There are 4 ways to turn a row about zero (a turn may also mirror it). The second row of each pair is the first, turned, with some noise. The first 36 pairs use one turn. New pairs use 2 turns, one after the other, and a turn may come again.
Some pairs, each with its turns in order after it:
[ 1.63 -3.41  1.19  2.26 -1.10  1.21 -0.85 -0.22]
[ 0.53 -2.71  0.38 -3.60  0.14 -1.04  0.97  0.95]
sodel

[-0.74  0.72  2.10 -1.21  0.57  0.25  1.50  0.11]
[-2.37  0.45  0.64  1.50 -0.39 -0.49  0.69  0.13]
tado

[-2.28  0.33  0.70  2.14 -0.97  1.16 -1.60  0.71]
[ 2.17  1.89  0.50  0.36 -1.61 -0.89  1.57  0.32]
vuked

[ 1.88 -0.25  0.26  2.26 -1.50  0.35 -1.96 -0.64]
[-0.24 -0.74 -1.93 -2.29  1.68 -0.62  0.75 -1.52]
kodu

[ 0.08  0.44  1.54 -2.04 -3.16  1.49 -0.38 -0.68]
[-1.90  1.24  2.20  0.43  0.68 -0.05  2.46 -1.72]
vuked

[-0.12 -0.40 -2.09 -1.08  3.23 -1.06 -1.50  0.55]
[ 2.20  0.78  2.91 -0.07 -0.67 -2.14  0.88  0.15]
kodu

[-1.45 -0.04  1.67  0.52  1.35 -1.33  1.24 -0.82]
[-0.69  0.92 -0.87 -0.26 -1.36 -1.13 -2.33  0.76]
sodel

[ 1.20  0.45 -0.04  1.01 -0.45 -0.52 -1.68  0.21]
[-0.26 -0.37  0.12 -1.51  1.32 -0.49  0.87 -1.04]
kodu

[-3.08 -1.20 -3.22  0.85  2.49 -1.86  1.79  0.17]
[ 2.43 -2.73 -1.61 -2.49 -0.99  2.14 -0.32  2.79]
vuked

[-1.45  0.08  0.94 -0.46  1.30  0.49  0.45 -1.75]
[-0.83  1.77  1.72  0.92 -0.81  0.77 -0.23  0.11]
tado

[-1.61 -0.07  2.77 -0.08 -0.91 -2.41  0.43  1.12]
[-1.29  2.32  1.04 -0.72 -2.49  1.65 -0.70  0.79]
vuked

[-0.31  0.33 -0.62 -0.31  2.07  0.52 -2.32  0.45]
[ 0.94 -1.05  0.75 -0.17 -1.55  0.94 -0.67  2.25]
tado

[-1.20 -2.07 -1.80  0.64 -0.15  0.02 -2.37 -1.68]
[ 1.24  1.43 -1.17 -1.92 -2.17 -1.18  1.35 -1.25]
kodu

[ 1.83 -0.27  1.23  0.86  1.27 -0.47  0.18  0.63]
[ 0.99 -0.88  0.55  1.63  0.95 -1.29  0.39  0.79]
tado

[ 0.34  1.49 -0.30  2.02  1.49  0.16  0.38 -0.73]
[-0.59 -0.17  0.09  0.66  0.78 -2.13 -1.35 -1.27]
kodu

[ 0.68 -0.72  1.41 -0.88 -2.53  0.26 -2.66  0.19]
[-1.04  1.62  2.83 -0.22  0.14 -2.10  0.31 -0.93]
vuked

[ 0.20  1.92 -1.60 -0.64  0.40  0.31 -1.00 -0.20]
[-0.22 -0.05  0.64  2.10  0.95  0.80  0.25 -1.34]
sodel

[ 0.80  0.06  0.15 -2.23 -1.72  2.98  0.06 -0.38]
[-1.44 -0.74  0.80  0.46  1.02 -0.81  2.63 -2.39]
vuked

[-2.83  2.93 -1.00 -0.81 -1.40  0.71 -1.51  1.07]
[-2.14  1.06 -2.15  1.79  1.39  1.26  0.97 -2.50]
sodel

[-0.39 -1.70 -0.22  3.13  0.20  0.17  0.69  0.97]
[ 1.02  0.01  1.66 -1.55  2.60 -0.76  0.60  0.17]
tado

[-1.83 -4.02  0.17  1.32  0.07 -0.91 -0.56 -1.03]
[ 2.15 -1.69  3.14 -0.33 -2.18  0.45 -1.00  0.81]
vuked

[ 0.78  2.62  0.52  0.78  1.30  1.97 -2.94 -0.27]
[-2.90 -1.63  2.24  0.74  0.69  0.27 -0.05 -2.26]
sodel

[-0.29  1.19 -0.71  0.59 -0.46  1.96  1.56 -4.85]
[-1.35 -2.76 -0.66  3.14  1.37 -0.69 -1.09  3.05]
sodel

[-0.09 -0.71  2.13  0.96  1.06  0.17 -0.69  0.46]
[ 0.70  1.73 -0.62  0.02  1.92  0.09 -0.36  0.04]
kodu

[-1.17 -0.85  0.67 -1.32  2.81 -0.55 -1.23  0.61]
[-0.04  0.36  0.27  0.38 -3.05 -0.99 -0.23 -1.84]
sodel

[ 0.77  2.39 -2.20 -0.18 -0.57 -0.81 -0.05 -0.14]
[ 1.23 -1.17 -1.08 -0.45 -1.96  0.52  0.97 -1.71]
tado

[-0.45  2.04 -2.10 -1.40  0.08 -2.95  0.87  0.09]
[ 1.74  2.73 -0.27  2.53  1.15  0.29 -1.17 -0.77]
sodel

[-0.63 -1.18  1.34  1.12  1.58  0.34  2.68 -3.17]
[-0.21  2.72  3.09  1.84  1.07 -0.17 -0.36 -1.52]
tado

[ 0.76 -0.45 -1.19  1.78 -1.56 -0.21  1.24  1.85]
[-0.86 -0.63 -0.54  1.32 -0.82 -1.14  0.83  2.68]
vuked

[ 2.95 -2.52 -1.53 -0.79  1.08  0.77 -1.73 -1.29]
[ 2.98 -1.33 -1.16 -1.02 -0.04 -2.18  2.55  0.77]
kodu

[-1.95 -2.89  0.31  1.15  0.94  0.64  0.00 -0.42]
[ 2.19  2.25 -1.57  0.04 -1.10  0.22 -0.98 -0.51]
kodu

[-2.87 -1.27  1.50 -0.82 -2.68 -1.14 -1.27  0.92]
[-0.44  1.73  3.03 -1.92 -2.16  0.18  1.36  0.76]
vuked

[-0.76 -4.00 -3.71 -2.04  1.76  0.29  2.31  0.64]
[ 4.74 -1.13  0.85  1.22 -4.01  0.17 -0.49  1.08]
kodu

[-2.59  0.84  0.06  0.33 -0.50 -0.55 -0.01 -0.98]
[-1.02  0.30 -2.27  0.98  0.39 -0.70 -0.98 -0.38]
sodel

[ 1.64 -1.18 -1.40  4.34 -0.31  0.17  1.23 -1.22]
[ 3.16  0.08  1.58 -0.51  3.00 -0.08  0.34 -2.24]
tado

[ 1.54 -1.52  1.82 -1.45 -0.96  1.72  0.27  1.31]
[-2.06 -1.29 -1.22  1.27  1.99 -0.63 -1.61  0.69]
tado

New pairs. What belongs after each?
[-2.09 -0.80  2.52  0.33 -0.19  2.93 -0.86 -1.33]
[-3.36 -0.66 -0.38  0.10 -1.84  2.20 -0.28 -1.58]
tado sodel

[-1.28  0.45  1.36  1.27  1.34  1.63  0.44  2.18]
[ 1.04 -1.36 -0.39  0.65 -1.34  1.40  0.35  2.75]
kodu tado

[-1.25 -0.38 -0.18 -0.23  1.18 -0.63 -0.46 -0.25]
[-0.49 -0.39 -0.45 -0.68 -0.51 -0.20  0.95 -1.29]
sodel kodu

[ 0.83  0.16  0.06 -1.21 -1.44  2.03 -1.22 -1.77]
[-1.18 -1.41 -0.54 -2.02 -0.74  0.23  1.32  1.67]
kodu vuked

[-0.38  2.16 -0.01 -1.49 -0.73  1.81 -0.78  1.46]
[-1.24 -0.68  1.01  2.47 -1.97 -0.52 -0.21 -0.40]
vuked kodu

[ 2.50 -2.58  0.25  2.73  0.34  1.44  1.06  0.76]
[ 1.38  0.33 -1.40 -1.57  0.66  1.29  0.27 -4.04]
vuked kodu

[-1.74 -0.90 -2.70  0.01  2.46 -0.70  0.56  1.32]
[ 2.11 -0.49 -1.79  0.44  1.62  2.33 -1.36 -1.48]
sodel tado

[-1.06 -0.93  0.35 -0.92  1.63  1.67  1.23  0.69]
[-1.59  0.74 -1.28 -1.21 -0.89 -1.28  0.18 -1.03]
tado sodel

[ 0.96 -1.01 -0.17 -0.13  1.60  1.41  1.02 -3.16]
[ 2.14  0.59 -2.74 -0.05  0.65 -2.11  0.28 -0.28]
vuked kodu

[ 0.96 -2.52  2.88  1.70  0.57  1.01 -0.15  1.67]
[ 2.07 -3.17  1.33  1.24 -1.67  0.63 -1.32  0.32]
kodu tado

[-0.14 -0.11  0.83 -0.99  2.09 -0.20 -0.47 -0.35]
[-0.12 -1.11  0.47  1.36  0.32 -1.36  1.22 -0.32]
vuked sodel

[-0.19 -0.77  2.91  3.04  0.05  1.09 -1.44 -1.14]
[ 0.34  0.10 -3.97  1.27 -1.51 -0.51 -0.88 -1.53]
tado vuked

[-0.13  1.91  0.20  1.62  1.01  1.64  5.25  1.24]
[-1.87 -3.45 -0.37 -2.01  1.23  3.28 -0.70  2.69]
sodel tado

[-1.93 -0.69 -0.48  0.64  2.92 -3.40  1.91 -1.80]
[-0.31 -0.93  0.32 -0.10  0.01 -4.46  1.50 -2.76]
vuked vuked

[ 2.16  1.17 -0.42  0.39  0.24 -0.88 -0.43  0.56]
[ 1.61 -1.56 -1.06  0.26  0.06  0.19  0.36 -1.40]
tado kodu

[-0.49  0.17 -0.80  1.09  1.44 -0.83 -1.65 -0.46]
[ 1.27 -1.32 -1.29  1.11 -0.83 -0.29 -0.53  0.69]
vuked tado

[-0.19  2.78  0.90  2.80  0.19 -0.03 -0.68 -1.58]
[-1.09 -1.83  0.97 -0.60  2.00 -2.66 -1.23 -0.80]
vuked kodu

[-0.01  0.12  3.39  0.93  0.14  1.73  0.93  0.21]
[-0.67  0.18  3.50 -0.39  0.60 -0.29  1.49  1.09]
tado tado

[-1.05 -1.68 -2.06 -2.65 -0.09  0.21  2.33  0.74]
[ 0.88 -0.77  1.11 -0.85  2.50  3.15  0.55  1.28]
sodel sodel

[ 2.17  2.70  0.29  0.91 -0.91 -1.57 -0.48 -1.66]
[-0.36  1.45  2.11 -0.43  1.38 -2.63 -1.71 -0.38]
vuked kodu

[-0.49 -0.92  0.31 -0.13 -0.93 -1.93 -0.18 -0.02]
[ 0.72  1.40  0.35  1.36  0.83  0.51 -0.54 -0.53]
tado sodel

[-2.61 -2.13 -1.77 -0.94  1.63  0.28 -0.99 -0.84]
[ 0.60 -2.15 -1.85 -0.90 -1.42  0.25  1.22 -2.67]
sodel kodu

[-0.11  0.93 -1.54 -2.52 -0.37  0.60  0.58  0.83]
[ 0.55 -0.05 -1.60  2.64  0.08  0.29  1.06  0.45]
sodel vuked

[-2.97  0.76  3.11 -0.21 -0.57  3.44  0.01 -1.68]
[ 0.42  1.83  1.05 -1.01 -4.02  2.34 -2.18 -1.36]
sodel kodu

[ 0.02 -1.33 -1.69 -2.74 -1.45  1.32  0.01  0.47]
[-2.63 -1.13  0.63  0.20 -1.29 -1.50  1.90  0.20]
kodu vuked

[ 0.44 -1.97  0.91  0.40  0.12  2.40  0.70  1.26]
[ 1.20 -0.85  2.01  0.04  0.04  1.10  1.37 -1.78]
kodu sodel

[ 0.69  0.18 -1.73 -1.00  0.94 -2.25  0.35  2.68]
[ 0.47  0.74 -2.51  1.09  2.73  0.70  0.52  1.06]
kodu kodu

[ 1.37  1.49 -0.40  2.55  0.28  2.45 -1.15  0.57]
[ 0.95  0.97 -0.58 -0.21 -2.85 -1.22 -1.45  2.01]
kodu tado

[ 0.64  0.13  1.44  2.60 -3.14  1.58 -0.04 -0.92]
[ 0.43  0.30  0.92 -2.36 -2.60  1.17 -2.67 -0.32]
kodu tado

[-2.01 -0.31 -0.39  1.97  1.09  0.20  0.91  0.94]
[ 1.38 -0.18  0.50 -0.79  1.68  1.49  1.53  0.71]
vuked sodel

[ 0.78  0.84 -0.49 -0.23 -0.24  0.01 -2.45  2.78]
[-1.08  1.43  1.27  2.36 -0.57  1.25 -0.47 -1.53]
sodel tado

[ 2.00  0.84 -1.98  0.93 -1.03 -1.43  0.64  2.33]
[ 2.26 -1.45 -0.40  1.69 -1.33  0.27  2.21 -0.77]
tado kodu

[-2.49 -0.23 -0.73 -1.27  1.33 -3.67  1.20  1.19]
[ 0.40  4.40 -1.21  0.40  2.00 -0.82  0.42  0.74]
tado sodel

[-0.04  1.53 -1.65  0.30 -0.65 -1.15 -0.14 -1.51]
[ 1.07  0.01  1.56  0.42  1.13 -1.17 -1.12  1.10]
vuked kodu

[-0.10  0.48 -0.11  2.26 -0.59  0.64 -1.91  1.14]
[-1.08 -1.95  0.98  0.61  0.29 -1.37 -1.83 -0.11]
tado tado

[ 0.00  0.43 -0.78  0.54 -1.70 -1.07  0.44  0.58]
[-1.13 -1.11  0.53 -0.82  0.02 -0.97  1.22  0.60]
vuked tado

[-1.50  0.50  2.45  0.72  0.38 -0.32  1.70  1.19]
[ 0.11  0.80  0.20  1.15  0.93 -0.65  3.20  0.55]
vuked vuked

[-2.23  0.13  0.55  1.53 -0.28 -1.41  0.72  0.09]
[-1.19 -2.40 -1.17  0.00  1.07  0.85  0.43 -0.44]
vuked tado

[ 0.61 -1.55  1.89  1.86 -0.40 -0.42 -0.43  0.12]
[-1.37  0.42 -0.88 -1.34  1.67  0.86  0.19 -1.54]
vuked kodu

[ 0.96  0.16  0.26 -0.07 -3.86 -1.12 -0.07  0.50]
[ 0.44  1.42  1.55  1.76 -2.09  1.72 -1.53 -0.06]
sodel sodel

[ 0.34  4.05 -0.84 -0.26 -2.58  1.89 -0.19 -0.86]
[-1.30 -1.98 -1.17 -0.08 -2.87  1.77 -3.13 -0.81]
sodel sodel

[ 0.84  2.62  0.38 -1.42  0.25  1.11  1.30  2.86]
[-0.20  0.93  0.89 -2.88 -2.23  0.50  0.14 -2.24]
vuked tado

[-2.08  3.72 -3.80 -0.28 -0.01 -1.60  4.41 -0.69]
[ 2.33  2.84  5.56  1.53 -2.42  0.11  0.98  1.10]
kodu vuked

[ 0.09  0.65 -0.92 -0.80 -0.12 -1.86 -1.70 -0.45]
[-0.65  0.07 -0.08  1.37  0.83 -1.49  0.76 -1.58]
sodel kodu

[-1.21 -3.74 -2.02  0.78  1.04  0.02 -1.55  1.47]
[-3.26  0.42  0.53  1.24  3.25 -1.19 -0.62 -1.21]
kodu vuked

[-0.20  0.62 -0.30 -2.08  1.23 -0.47  0.27 -0.52]
[-1.28 -0.31 -0.66 -0.40  0.94  0.16 -0.73 -1.59]
sodel kodu

[-1.96 -3.05 -0.76  2.16 -0.74 -0.76 -0.56 -0.16]
[-2.07 -2.55 -1.18 -0.58 -0.98 -1.76  1.72  0.74]
kodu kodu

[ 0.76 -1.73 -0.54 -1.05  1.38  0.82 -2.54 -2.70]
[-0.65 -0.55 -0.14 -3.69  2.38 -1.23  0.25  0.33]
tado kodu

[ 0.86 -1.46 -2.22  1.52  3.03  1.75 -0.40 -0.89]
[ 2.75  1.63  2.22 -0.38  1.88 -1.98 -0.15 -0.61]
kodu sodel

